The same things were measured in two ways. Each way mixes the same 13 hidden numbers, adds some noise and spreads widely along 7 directions of its own, which tell nothing about the thing.
In the rows, zero is written as 128.
Some things both ways: the first way, then the second way.
[150 113  77 161 120  92 161 108 114 149  86  81 126 143  83 123 170 131
 119 142 147 155  66 119 171]
[137 125 173 181 131 136  78 109 110 145 154  87  73 126 141 151 114 161
 159  93 147 110  85 113 165  74 173 145 145]

[146 115 128 145 148 131 160 129 131 148 117 143 141 152 132 159 138 142
 148 121 157 145 130 132 139]
[ 94 187  84 128 153 173  97 147 184 125 126  96  65 135 122 127 139 186
 137 118 137 113 114  80 115 119 154 156 133]

[151 154 129 141 106 107 178 164 103 122  65 120 143 115 118 106 129 101
  85 134 148  70 126 158  79]
[146 130 119 128 131 104 144 147  93 185 196 133 121 102  95 142  72 117
  93 100 126 104 109 148 131 184 200 133  89]

[120 116  95 111  46 116 141 111 162 174 194  80 117 172  58 180 137 187
 173 116 175 154 159 174 166]
[120 150 157 129 109 127 112 148  94 156 127  85  92 151 125 139 136 131
 143 128 156 105 109 136 114 137 163 162 154]

[172  46 199 127 157 109  90 134 125 114 112 163 108 124 113 115 136  98
 131 169 134 109 164 160  94]
[ 99 178 111 105 145 105 218 150 130 114 152  91 130 187 116 107 154  61
 117 101 130 149 118  83 118 198 106  98  74]

[137 127 166 197 158 217  80 153 116 135 157 132 128 148 133 149 108 169
 134  58  95 104 121 147 146]
[137 144 101 118  81 144 125 140  48 150  89 162 105 213 114 133 142 142
 198 164 120 108 151 200 133 130  85 124 158]

[201 111 137 184 181 159 120 131 158 116 120 135 148 136 119 122 121 140
 120 108 148 116 122 101 131]
[129  75 121 147 138 136 192 115 163  62 175 134 187 126 140  97 128 140
 115  88 102 162 116 105 134 132  71  81  64]

[155 152 102  78 166  95 112 123  79 171  81  86 176 128  85 164 139 157
 154 115  48 102 126 153 143]
[148 113 112 127 135  94 164 135 154 165 164 141 117 118 125 141  96 129
 124  91 146 154  96 123 176 125 173  67  55]

[175 143 139 129 134 119 182 132 112 127  83 118 151 102  99  80 123  76
  93 112 142  65 128 147 118]
[115 146  93 141 173 137 186 101  42 108 169 184  75 134 141 104 109 141
 142 164 150 100 134  97  89 165  74 145 114]

[106 170 123 121 123 146 153 116 129 100 106 131 162 149 162 117 139 114
 116 142 186 109 123  91 106]
[133 137 126 110 146 122 120 162 205 122 127 110 130 111 131 142 118 159
 101 105 130 150 119 112 137 137 175 121  88]

[140 125 102 110 119 151 136  96 114 172  51 109 152 159  82 127 147 148
 134 105 181 136 111 131 139]
[190 153 158 133 179  87 104 149 132  97 128  92 102 127  86  89 201  76
  97 101 189 170 173 101 124  82 117 106 105]

[159 144 110 113 192 140 125 127 161 117 126 157 195 139 152 126  96 163
 145 130 134 140 155  94 130]
[ 90 179 102 131 166 113 102 140 173 147 110 106 121 145 122 147  98 157
 119 182  95 117 116 149 138 112 178 135 184]

[ 69 184 144 130 128  90 127 124 112 124  79 114 141  98 141 126 125  57
 101 149 165  61 104 121 116]
[144 112  64 167 119 167 170 121 127 112 159 136 121 154 143 110 137 123
 145  93 114 153  89  87 138 157  77 100  75]

[144 127 132 154 140 117 108 153 118 119 114 125 144 123 181 158 152 137
 149 121 160 134 126 113 115]
[ 86 157 107 102 122 141 115 116 218  94 126  88 135 130 112 131 139 167
 131 118 136 138 115  94 118  93 139  85  99]

[171  70 179 123 178 158  91 160 103 163  93 153 150 148 144 155 141 140
 124 150  42 161 103 168 109]
[191 139  59 151 106 171  98 165  61 200 143 158  93 122 111 102 116 101
 114 114  88 132 111 137 106 160 187 181 108]

[171  69 118 138 141  76 164 106 145  47 145 175 150 130 138 126 146 151
 143 166 106 181 156 105 101]
[157  58 168 163 131  66 127 142 153 172 171 102 200 106 107 130  73  84
  80  70  89 163  94 186 181 144 180  91 105]

[149 153 132  97 150 109 124 142 110 157  89  68 178  98 139 105 123  94
 103 165 115  96 112 149 136]
[143 112 143 151 129  99  72 123 115 152 115  86 125 141 102 107 130 110
 125 142 118 137 118 185 137 113 132 126 160]

[161  80 114  96 173 135  83 101 110 118  76 111 179 160 157 104 121 135
 121 124 118 136  96 114 147]
[168 138 124 137 124 118  71 175 185  97  92 108 112 152 135 125 178 122
 114  72  87 190 156 101 153 133 134 135  92]

[246  57 172 141 187 145 160 153  94 160  57 115 148 109 116  67 130 103
  83 155  81 140 109 180 126]
[134 127 134 129 137 132 153 145 152 122 132 115 136 131 118 114 145 133
 121 106 130 143 116 141 132 134 117 121  82]

[ 99 177 160 134 158 198 138 103 142 159 147 145 140 181 122 143 112 142
 141  94 156 127 139 131 136]
[122 169 118  97 149 134 191 167 108 190 146 162 117 149  75  85 136  87
 116 113 150 116 137 154 104 170 124 131 136]

[158  95 112 161 134 118 109 101 119 106  75 124 133 148 107 106 137 159
 115 130 155 154 113  98 128]
[126 211  53 121 177 180 127 130 131  81  96 163  61 168 169 137 126 167
 155 174 100 126 143  61 126 159 107 159 108]

[187  92 115 104 141  94 163 116 127 130 128 138 152 141 104 116 135 138
 149 117 127 151 156 139 146]
[112 174  70 129 163 181 145 118 126 104 135 172  67 128 154 113 126 180
 135 168 110 105 128  85 107 155  93 175 114]

[118 171 129 132 233 156 158 112 149 105 133 146 184 146 169 119 112 107
 153 103 147  92 126 116 136]
[101 140 127 133 162 159 160 128  97 154 208 157  99 132 106  95 101 150
 127 122 123  57 131 131 120 165 109 174 178]

[166 177  96 122 126 133 133 146 120 147 106  93 166 125 116 138 126 145
 121 122 139  86 125 112 134]
[151 121 146 145 143  82  56 153 163 139  89  82 122 126 110 125 107 150
 114 128  93 146 136 165 167  94 178 109 131]

[112 149  91 140  78 122 129 109 150 126 148 133 121 157  76 145 150 145
 151  98 197 116 128 100 147]
[154 134 134 142 122 120 112 148 121 116 105 105 109 165 147 121 147 120
 141 110  99 162 126 106 154 120 140 122 103]

[160  81 167 181  88 102 129 146  54 126  65 102  92 102 130 120 194 104
  84 171 111 150  85 136 113]
[134 128 133 128 128 109 127  92 100 137 166 122  99 114 112 132 127 128
 144 114 197 130 101 117 117  96 151  90  91]

[136 139 132 101  86 127 115 139  99 152 103 124 137 122 119 138 142 133
 125 146 142 130 134 122 123]
[134 169  88  97 129 125 164 160 136 136  79 132 111 158 128 123 130 126
 137 153 124 156 118 113 121 137 145  93  74]

[157 120 102 164 164  95 235 115 138  86 117 188 142 161 127  83 140 104
 138  74 171 135 126 124 128]
[147  83 181 168 121  95 107  93 161 137 155 118 147 108  81 118 166 112
 109  86 140 155 118 197 176  73  77  96 113]

[137 146  71  95 131  75 136 117 120 143 109 100 161 137 138 114 121 126
 149 106 165 134 110 119 160]
[168  78 190 178 114 124 112 121 162 122 159  92 166  92 110 117 146 132
  99  78 111 152 103 151 169  68 122 113 105]

[140 127 155 166 164 140 138 156 144 106 120 144 153  92 171 192 123 123
 145 159 171  80 152 123  98]
[ 84 148 129 139 166 113 131 161 120 132 207  35 119 145  69 109  90 142
 118  96 148  68 130 105  95 153 164 123 182]

[142 132 137 149 102 153 127 143 141 125 154 130 123 138 112 136 161 142
 134 157 180 120 145 104 131]
[ 93 152 119  89 135 131 169 154 209  96 117  92 129 147 169 151 125 190
 143 141 138 138  97  88 137 130 164 102  79]

[ 98 120  90  86 110  40 104 156 115 123 119 127 164 127 188 144 138 127
 151 163 143 151 125 123 135]
[ 78 180  49 100  74 159 150 121 105 206 156 145  88 162 108 134 109 137
 150 158 100  89  79 147 108 160 171 138 125]

[157 112 158 129 184 146  73 123 143 122 147 135 145 133 103 119 130 126
 141 134 104 100 141 124 140]
[169  70 166 181 133  93 136 111  78 117 160 104 156 149 144 110 128 102
 132 125 106 146 112 168 165 109 113 122 129]

Other things, the second way, with their names:
Z_701: [148  92 156 176 147  93 149 123 103 101 195 109 133 104 147 166 134 176
 120 146 158 112 104 145 151  89 137 124 119]
Z_874: [113 157  89 131 123 161 117 116 122 133  73 136  90 179 180 161  92 170
 183 184  96 122  95 125 159 152 127 136 120]
Z_59: [136 147 141 123 139 106 140 116 144 114  63 115 103 150 139 133 158 129
 157 155 171 172 110 120 145  79 106  72  93]
Z_163: [110 124 147 158 140 116  91 169 163 138  97  60 121 156 123 105 141 150
 143 109 112 148 123 151 139  85 154 131 178]
Z_556: [148 107 162 131 140  97 135 158 169 131 152  90 147 115 106  84 142 110
  91  87 110 155 123 115 145 102 154 103 104]
Z_839: [160 136 111 140 119 130  79 145 141 112  34 137 122 170 160 152 137 143
 159 156  93 182 129 141 154 119 126 124 130]
Z_854: [106 136 150  99 128 105 211 122 110 138 141 132 161 141  78  90 125  91
 122 123 141 127 129 144 114 133  85  64  85]
Z_330: [103 134 174 143 151 129 137 116  39 122 201  97 152 123 109 132  72 124
 118 139 131  65 115 147  74 155 181 179 180]
Z_398: [146 173 126 147 196 135 100 175  61 162 186  88  74 123  73  91  90 107
  97 111 144  62 154 107  88 186 180 193 187]
Z_974: [ 97 193  54 132 113 196 122 178 151 166  66 109 112 181 135 137  77 144
 153 127  51 133  92  95 120 159 183 138 129]
Z_281: [128 116 130 168 147 118  94 132  74 123 151 119  98 118 129 109 121 146
 124 148 127 114 131 128  96 107 146 164 177]
Z_288: [142 132  90 100  93 140 197 191 116 126  96 123 164 188 120 111 148 114
 144 132 127 160 119 141 107 158 117  93  91]
Z_822: [122 145  94 140  74 160 147 106  46 186 115 159 115 172 138 127 113 125
 182 164  96 123  76 166 126  81 172 129 140]
Z_951: [ 73 167 113 123 148  91 177  88  71 126 112 159  80 176 173 172 101 153
 168 210 129 112 107 125 137 159 111 120 130]
Z_179: [131 142  96 147 133 155 122 178 115 171 122 100 120 132 125 119  71 145
 126 122  85 112  97 120 118 142 208 153 137]
Z_550: [140 118 127 123  93 136  79 119 155  95 126 120 134 170 146 170 131 175
 159 109 106 136 128 143 172 104 145 119 121]
Z_867: [153 199 131 143 131 165  67 112  75 174 102 107  81 143 123 181  94 133
 150 152 142  98  88 144 139 105 219 172 139]
Z_756: [121 180 116 133 126 154 121 149 153 173  80 115 102 132 143 172  92 166
 133 156 102 123  79 138 153 116 196 141 105]
Z_725: [114 170 112 141 127 129  34 147 132 157 126  60  89 145  76 123 119 127
 125 103 115 112 130 139 116 132 176 151 166]
Z_175: [ 90 161  72 104 129 154 177 118 114 111 208 149 101 176 158 149 104 153
 156 105 117 103 106  61 128 186 150 130 101]
Z_409: [113 144  92 145 119 169 142 144 157 123 112 119 142 146 146 142 104 134
 131 121  89 145  93 105 122 171 134 134 116]
Z_397: [ 97 191 126  92 158  92 156 169 136 126 106 111 101 168 110 124 153 113
 122 140 146 143 150 103  98 133 151 115 136]
Z_403: [ 72 170  81 144 119 154 154 192 130 163 116 123  91 136 170 167  75 188
 135 145  86 116  83  77  96 165 217 169 151]
Z_251: [200 111 168 165 159 134 105 158  93 114 127  78 147 109  98  87 124 122
 107 127 124 125 137 144 122  85 146 141 122]
Z_139: [ 83 169 127 104 124  87 131 115  83 136 132 128  66 164 141 148 123 134
 156 144 159 116 128 105 108 144 165 130 130]
Z_415: [ 84 146 121 113 127 109 133 135 202 124  62  96 116 189  91  91 175 122
 165 106 144 177 139 152 147 108  59  60 116]
Z_20: [119 145 110 111 133 133 128 173 211 128 112 118 123 130 153 176 110 205
 128 130 115 135 110 136 160 138 179 127  95]
Z_763: [136  96 133 129  94 130 104 128 166 114 135 106 131 144 114 112 152 150
 142  86 118 143 128 152 149 123  98 111 102]
Z_614: [142  98  83 127 111 130 163 178 162 134 157 131 145 137  95  91 141 126
 115  73 126 149 134 117 117 154 101  86 105]
Z_134: [120 179  92 129  99 147 172 184 118 119 105 101 106 220 173 179 137 145
 175 105  86 151 103  73 159 150 168 121  98]
Z_259: [163 156 112 174 125 144  41 159 156 131  50  72 107 157 106 129 151 122
 133 103  92 174 128 146 148  94 136 129 123]
Z_416: [136 179 131  97 143 163 147 179  82 163 177 100  93 136 111 133  99 156
 131 137 157  50 122 128 104 160 209 184 129]
Z_40: [104 232 108 105 163 157 145 136 104 114  39 136  63 187 120 144 132 151
 179 181 164 114 141 101 112 127  96 117 123]
Z_793: [148 132 174 165 138  66  47 141 114 152  89 107 120 129 102 159  91 124
 115 119  86 144 147 172 168 108 173 117 154]
Z_421: [141 175 139 119 177 131  58 169 177 113 100  91  93 179 116 115 131 140
 139  97 106 129 174 103 161 137 137 151 184]
Z_968: [118 165 123 136 129 171 102 164 128 145 165 108  86 141 137 141 125 170
 128 107  98  88 118 115 126 144 183 207 161]
Z_60: [112 153 103  83 102 132 191 145 112 128  95 168 153 198 151 159 105 119
 158 138 103 151 117 145 140 191 135  98  78]
Z_321: [ 96 153 126  91  80 124 151 143 168 149 104 142 114 164 112 122 152 121
 145  82 117 154 124 119 140 136 121  91  82]
Z_670: [112 156 159 138 136  88  80 113  70 169 144  97  80 174 107 132  99  90
 156 100 135 116 126 133 146 142 179 136 166]
Z_366: [126 139  89 158 131 203 152  92  88 141 140 128 132 114 166 102  89 149
 138 191  82 105  50 113  98 109 161 171 124]
Z_608: [164 134 114 110 157 141 159 114 148  96 186 163 131  85 118 116 141 150
  95 137 161 118 129 109 124 111 115 118  77]
Z_647: [147 136  90 123 102 147 141 129  61 128 139 165 120 190 135 127 118  98
 159 105  92 138 134 119 120 179 118 130 100]
Z_928: [135 159  94 108 171 127 114 138  98 139 156 174  66 114 140  96 127 150
 105 168 107 100 153 114 100 163 152 197 141]
Z_190: [100 133  93  79 106 137 201 132 101 145 197 191 106 157 134  85 123 116
 138  99 108 108 132  97 113 203 116 136  91]

Some of these things the first way, each followed by its name:
[163 118 122 137 113 134 111 105 130 120  98  88 151 130  92  87 117 156
 110 113 135 135 131 137 125]
Z_60
[153 121 116 162 107 137 136 144 139 113 144 158 115 146 131 137 170 136
 139 141 178 150 115  83 130]
Z_556
[ 90 155 166 144 124 125 163 112 118 117 112 181 116 145 102 145 157 113
 166  77 162 115 160 164  73]
Z_867
[168 101 110 182 115 146 143 131 152 109 160 169 101 172 117 162 161 178
 161 116 188 171 135  93 126]
Z_854
[124 149 128 124 107 133 129 147 124 118 136 147 138 130 110 119  99 125
 121  94 159  56 162 131 138]
Z_701
[165 102 195 185 188 159  61 158  85  99 128 124 135 105 163 126 139 131
 137  74  56  94 130 159 112]
Z_550
[192 100 112 143 107  94 175 133 136  83 126 142 126 127  69  63 133 110
  98 133 136  98 140 132 120]
Z_951
[160  35 181 161 107 119  74 149  94  95 140 184  91  98 116 134 139 130
 139 117  91 133 152 151 117]
Z_134
[158 163 139 121 126 101 163 140 113 142 132  96 138  88  68 113 137 104
 131 119  94  83 149 185 121]
Z_874
[179 138 142 103 183 166 135 142 112 155 110 113 182 134 118 118  97 146
 125 107  87  89 152 166 134]
Z_20
[142 180  96  70 134 138 116 118 141 164 131  84 187 161 104 113 117 145
 136 107 146  92 141 127 161]
Z_928
[156 135 128 114 149 162 158 111 128 155 130 148 141 159  70 145 150 143
 160  95 119 123 137 146 135]
Z_59
[137 140 152 108 153 123  94 150  82 145  86 122 134 133 160 116 125 108
 104 166 110 116 107 125 118]
Z_756
[135 155  96  65 121  63 163 125 177 154 148 156 174 111 106 130 155 109
 185 151 183 164 168 119 130]
Z_366
[152 104 131 116  97 175 100 135 150 174 135 114 154 131  98 157 108 186
 144 126 138 156 150 159 145]
Z_288
[165 100 120 145 103 138 161 128 132 128 109 164 132 118 118 150 162 150
 150 143 184 171 142  99 121]
Z_251
[115 135 160 127 105 139 104 132 115  92 144 138 139 116 185 124 133  87
 105 156 156 108 119  77 135]
Z_281
[124  90 116 109 114 113 134 123 114 136 101 123 144 132 129 150 162 161
 163 165 175 159 152 142 131]
Z_416
[ 75 161  93 120  61 121 147  71 149  83 140 130 150 146 121 112 132 141
 126 119 194 157 132  74 134]
Z_839
[117  91 130 125 121  95  57  89 106  92 104  94 145 128 144 134 139 144
 138 123 122 145 117 114 129]
Z_647
[153 107 141 119 163 118 108 130 125 110 163 121 147 139 138 122 163 118
 158 119 102 120 130 140 138]
Z_190
[119 147 166 163 174 151 136  97 111  92 131 126 139 108 145 136 145 123
 157 100 129 117 143 124 117]
Z_421
